The rows of a group lie close to one hidden flat surface of 5 dimensions, which passes through zero. Surfaces can cross.
(in the rows, 128 means zero)
Some rows, each with its group after it:
[144 101 159  83 145 141  64 115] | (4)
[121 133  89 129 151 131  66 152] | (4)
[117 147 118  91 118 183 116 130] | (3)
[142 132  70 150 178 118  97 110] | (1)
[109 133 146 139 118  79 109 107] | (2)
[139 128  87 104 142 176 157 148] | (0)
[119 117 151 128 121  98  80 146] | (1)
[123 128 125 128 114 114 126 138] | (4)
[108 129 128 144 137 104 136 129] | (3)
[160 141 111  87 121 252 146 153] | (5)
[112 112 144 138 124 118 180 166] | (2)
[139 131  85 145 173 126 116 104] | (1)
[121 117 135 117 154  99 119  90] | (5)
[122 139 133  87  49 145  89 197] | (1)
[118 140 130 145 135 139 125 132] | (0)
[132 131  97  86 118 123 130 103] | (4)
[102 149 118  94 165 143 107  53] | (5)
[ 99 123 161 104 125 127 142 119] | (3)
[153 131  97 124 113 187 124 195] | (2)
[112 116 145 130 122 121 164 152] | (2)
[122 124 113 101 111  93 122 123] | (4)
[126 126 147 118  95 132 122 160] | (3)
[110 124 124 150 148 111 134 142] | (0)
[121 121 100 102 170 165 129 133] | (0)
[110 115 165 128  90  83 130 156] | (1)
[129 147 117 158 119 100  90 121] | (2)
[145 142 100 166 121 135 129 152] | (3)
[149 138 150 154  78 105 154 113] | (0)
[123 114 129 163 146  93 157 135] | (2)
[ 84 157 122 199 149 144 197 156] | (5)
[109 144 110 124 115 128 100 154] | (3)
[125 119 156 153 129 107 152 127] | (4)
[103 118 106 122 158 127 114 170] | (0)
[155  80 152 108 119  86 113 148] | (5)
[162 105 132  73 107 121  76 121] | (5)
[136 128  52 133 142  85 145 128] | (1)

New rows, each followed by its group:
[ 88 116 149 119 153  96 123 123] | (5)
[101 167 136 152 104 147 155 121] | (2)
[177 136 100 164 164 180 177  91] | (3)
[129 129 158 146 109 143 151 141] | (4)
[121 144 116 108 109 168  96 169] | (0)
[139 159  70 135 154 179 121 116] | (3)
[127 126 125 140 144  88 126  87] | (5)
[123 144 152 138 104 173 168 141] | (1)
[130  89 185 114 140  95 164  90] | (3)
[123 162  97 131  83 160 147 166] | (4)
[136 142 132 139  62 118 133 171] | (0)
[111 145  91 128  91  83 187 121] | (4)
[136 123 145 116 136 154 157 106] | (3)
[153 121 130 134 120 134 132 131] | (3)
[139 127 109  96 161 152 113  83] | (3)
[117 145 126  96 136 185 143 108] | (3)
[ 88 145 127 127 131 122 115 125] | (5)
[105 133 140 148  90 116 151 192] | (2)
[147 130 122 143  89  92 100 137] | (5)
[158 121 114 150 141 124 132 118] | (3)
[ 81 177  77 117 117 169  95 162] | (3)
[117 125 142 145 125 108 187 119] | (1)
[148  91 178  96  89  90  97 145] | (3)
[ 95 174 112 175 111 156 150 161] | (5)
[128 147 132 154 129 167 126 141] | (1)
[150 113  95 107 170 108  85  83] | (3)
[117 133 111 191 175 114 139 133] | (4)
[117 134  92 111 109  76 166 104] | (4)
[115 161 120 176  97 124 125 159] | (2)
[159 111 167  93  80 154 118 152] | (3)
[126 129 128 171 160 110  44 145] | (1)
[138  82 134 115 128  94 118 185] | (2)
[121 164 128 162  97 188 167 170] | (1)
[127  99 109  85 114  50 139 116] | (1)
[132 143  91 155 142 135 125 137] | (1)
[123  97 195 118 147  96  55 110] | (1)
[162 113  96 142 151 135 112 153] | (2)
[ 94 158 106 122 103 144 102 168] | (3)
[127 131 142 166 151 129  94 135] | (1)
[141 132 141  83  91 154 152 110] | (4)
[107 134 129 114 106 118 101 157] | (3)
[148 151  80 209 137 145 139 172] | (2)
[103 110 160 101 114 126 172 152] | (2)
[149 105 125 125 102  80 167 129] | (0)
[130 124 110  86 160 135  97  85] | (3)
[146 153 100 142 126 144  79 111] | (2)
[132 144 117  99 109 142  87 113] | (5)
[124 122  86 132 120  77 176 130] | (1)
[129 127 127 139 129 101 109 123] | (2)
[132 104 108  74 135 132 106 147] | (0)
[118 133 136 181 142 110 116 144] | (1)
[127 131 109 125 177 166 147 105] | (0)
[204 120 107  99 106 153 105  97] | (5)
[140 103 109 170 138  90 126 184] | (2)
[141 150 114 112 148 195 149  81] | (2)
[145 112 132 118 121  82  96 106] | (5)
[162 101 116  77 183 176 139  75] | (2)
[136 129 118 134 157 161 167 108] | (2)
[ 84 150  88 170 178  94 142 109] | (3)
[ 88 131 162 157 130  93 192 109] | (2)
[129 119 132 107 129 136 133 128] | (2)
[182 120 119 127  81 136 112 162] | (5)
[111 144 142 127 121 136 148 107] | (2)
[159 151 105 134  81 151 111 146] | (5)
[123 104 133 123 136  67 144 108] | (1)
[116 130 131 150 111 114 141 166] | (2)
[113 134 131 129 116 125 119 150] | (5)
[148 119  93 145 159  94  98 111] | (3)
[131 122 158 135 123 139 111 147] | (4)
[127 117 127  86 101 116 156 124] | (1)
[143 123 151 110  91 105 102 111] | (0)
[194 118 118 141  69 118 112 164] | (5)
[125 138 159 164 145 161 146 119] | (1)
[130 122 119  97 106 119 102 143] | (1)
[114 132 145 123 142 123 148  76] | (2)
[106 134 131 151 128 119 142 148] | (5)
[133 137 117 132 103 149 117 177] | (2)
[120 110 154 142 127  75 140 122] | (4)
[132 123 150 123 132 141 155 114] | (3)
[162 140 100 157 145 169 156 116] | (3)
[126 154 109 111 129 193 136 123] | (3)
[139 124 176 152 129 153 182 110] | (4)
[141 125 149 107 125 130 107  85] | (0)
[111 138 125 101 150 152 119  97] | (5)
[120 124 142 117 137 127 147 104] | (2)
[103 123 141  92 174 196 159 128] | (5)
[149 129 115  97 141 162 108 101] | (2)
[ 89 127 106 161 157 110 133 188] | (0)
[118 127 142  90  95 151 120 156] | (2)
[142 161 105 139 119 150  84 105] | (2)
[143 143  93 152 118 132 105 156] | (3)
[140 143 113 121 127 152 121 102] | (5)
[128 131 146 161 157 143 104 121] | (1)
[144  99 129  93 142 117 106 120] | (2)
[102 137 140  96 126 151 131 122] | (3)
[139 126 113 109 118 144 138 141] | (0)
[161  98 139  72 114 164 108 155] | (5)
[133 133 136 133 138 137 129  99] | (0)
[134 141 118 162  94  50  95 109] | (5)
[141 142 126 152 115 138 166 117] | (0)
